There are 6 hidden switches. A switch that is on adds its own fixed numbers to the row, and there is some noise. The rows also spread widely along 4 directions, which tell nothing about the answers.
(in the rows, 128 means zero)
Known rows, each followed by its switches (1 for on, 0 for off):
[ 93 179 144 157 132 134 137 131 143 161 121 145  67 110 146 140  85 189
 113]
1 0 1 0 1 0
[ 88 180 147 136 119 155 141 128 114 156  95 142  73 117 157 110  98 198
 150]
1 0 0 0 1 0
[142 117 156 127 198 150 135  99 158 166 184 171  82 140 119 136  83 127
  87]
0 0 1 0 1 1
[155 128 193  94 153 165 153 111 132 160 113 184 113 155 182 115  90 109
 158]
1 0 0 0 1 1
[118 175 178 146 101 127 180 161 114 115  87 133  75 140 188 160 112 163
 155]
1 0 1 0 1 0
[102 161 170 111 138 164 153 127 107 183  77 167  64 132 192 125  94 165
 153]
1 0 0 1 1 1
[147 146 193 101 129 155 123 132 122 142 115 168 130 133 183 151 100  98
 143]
1 0 0 1 1 0
[106 166 161 124 118 150 137 141  89 146  90 156  65 138 181 132 110 154
 145]
0 1 0 1 1 0
[166 125 187 124 166 169 130 112 109 160 135 175  82 147 151 125 124  85
 104]
1 1 0 1 0 1
[150 164 209  93 117 162 145 141  85 147  78 196 124 155 210 134  85  97
 165]
1 1 0 1 1 0
[142 138 186 122 140 155 166 134 113 131 123 152  90 155 173 136 129 130
 140]
1 0 0 0 1 1
[127 174 170 133  98 135 149 161  82 114  92 139  64 148 196 165 144 140
 141]
0 1 0 1 1 0
[112 118 164 117 137 137 166 122 119 161  95 178  98 142 177 118 103 134
 162]
0 0 0 0 0 1
[174 107 193 104 149 182 163 128  72  84  98 157  71 175 177  92 137  96
 147]
1 1 0 0 1 0

New rows, each followed by its switches (1 for on, 0 for off):
[ 81 170 136 126 117 135 129 139 125 157 108 143  91 118 152 124  99 188
 149]
0 0 0 0 1 0
[147 150 169 154 120 127 128 137 130 116 142 137 130 132 158 153 139 115
 125]
1 0 0 0 0 0
[109 192 144 149 138 144 117 120 158 201 156 146  92 111 135 150  95 174
 109]
1 0 0 0 1 1
[102 141 150 140 137 151 155 129 118 170  99 155  57 128 156 105 108 179
 139]
1 0 0 0 0 1
[133 193 176 141 135 160 144 121 124 192 139 165  86 132 162 132 100 147
 126]
1 1 0 0 1 1
[148 129 180 112 139 162 145 136  86 104 115 159  67 155 174 124 128 108
 134]
0 1 0 1 1 0
[122 151 144 153 146 130 129 136 145 133 167 132  82 127 122 161 113 151
  94]
0 0 1 0 1 0
[103 141 125 154 157 135 107 130 149 157 146 151  66 101 116 150  95 162
  77]
0 0 1 1 0 0
[137 131 183 113 153 155 136 116 124 177 119 176 105 134 173 137 101 111
 129]
1 0 0 1 0 1
[161 113 166 129 182 163 121 117 116 108 161 160  51 147 123 135 117 105
  75]
0 1 1 1 1 0
[134 148 162 144 136 144 126 137 135 160 134 143  85 127 161 164 128 131
 108]
1 0 0 1 0 1
[143 148 175 146 170 157 141 118 118 169 143 179  55 138 160 149 102 116
  89]
1 1 1 1 0 1
[140 112 176 123 167 162 141 127 116 106 123 146  60 140 156 135 100 116
 106]
1 0 1 1 1 0
[131 131 156 115 157 172 115 106 137 148 137 156  96 125 130 106  96 139
 123]
1 0 0 0 1 0
[167 131 169 133 174 149 121 110 135 128 186 175 103 151 131 147 100  87
  90]
0 1 1 0 1 0
[111 157 149 151 156 136 105 121 154 174 147 158  89 103 126 151  82 155
  88]
1 0 1 1 0 0
[115 166 138 162 138 140 117 135 112 170 139 144  46 127 138 156 136 154
  90]
0 1 0 1 0 1
[123 202 143 152 117 129  98 133 140 168 162 142 107 123 132 151 117 145
 108]
0 1 0 0 1 0
[108 157 151 138 107 150 161 154  97 110  85 113  40 135 166 107 137 187
 147]
1 0 0 0 1 0
[108 179 170 140 104 129 174 147 123 178  92 167 109 127 198 146 107 155
 165]
1 0 0 0 0 1
[115 153 144 156 150 149 143 131 136 123 136 120  42 122 124 133 110 182
  96]
1 0 1 0 1 0
[130 177 175 135 136 152 131 138 123 174 121 136  80 129 168 163 120 146
 124]
1 0 0 1 1 1
[108 149 172 124 130 165 169 141  87 149  82 142  31 143 193 124 122 176
 147]
1 0 0 1 1 1
[158 104 163 125 167 138 125 114 146 142 169 164 108 149 136 131 128 100
 109]
0 0 0 0 0 1
[129 166 164 143 123 169 150 139  90 120 108 133  51 142 158 114 127 162
 135]
1 1 0 0 1 0
[133 165 154 143 150 173 116 130 105 142 132 135  46 128 136 130 124 150
 102]
1 1 0 1 1 0
[124 167 157 164  97 128 113 153 128 135 127 117  99 117 155 177 141 143
 114]
1 0 0 1 0 0
[140 139 198 104 147 149 197 132 123 145 106 182  89 151 198 136  85 123
 146]
1 0 1 0 1 1
[159 138 199 117 147 166 155 126  97 137 103 188  85 151 181 136  77  97
 132]
1 1 1 1 1 0
[128 164 167 175 123 120 147 159 135 140 129 130  54 131 169 192 135 148
  93]
1 0 1 1 0 1
[121 156 169 141 104 117 180 162 116 107  97 144  90 146 192 164 110 143
 156]
0 0 1 0 1 0
[129 141 161 146 117 123 160 147 121 141 124 144 102 144 171 154 142 128
 138]
0 0 0 0 0 1
[136 137 162 136 141 173 124 127  91 137 119 157  60 134 143 114 129 137
 110]
1 1 0 1 0 0
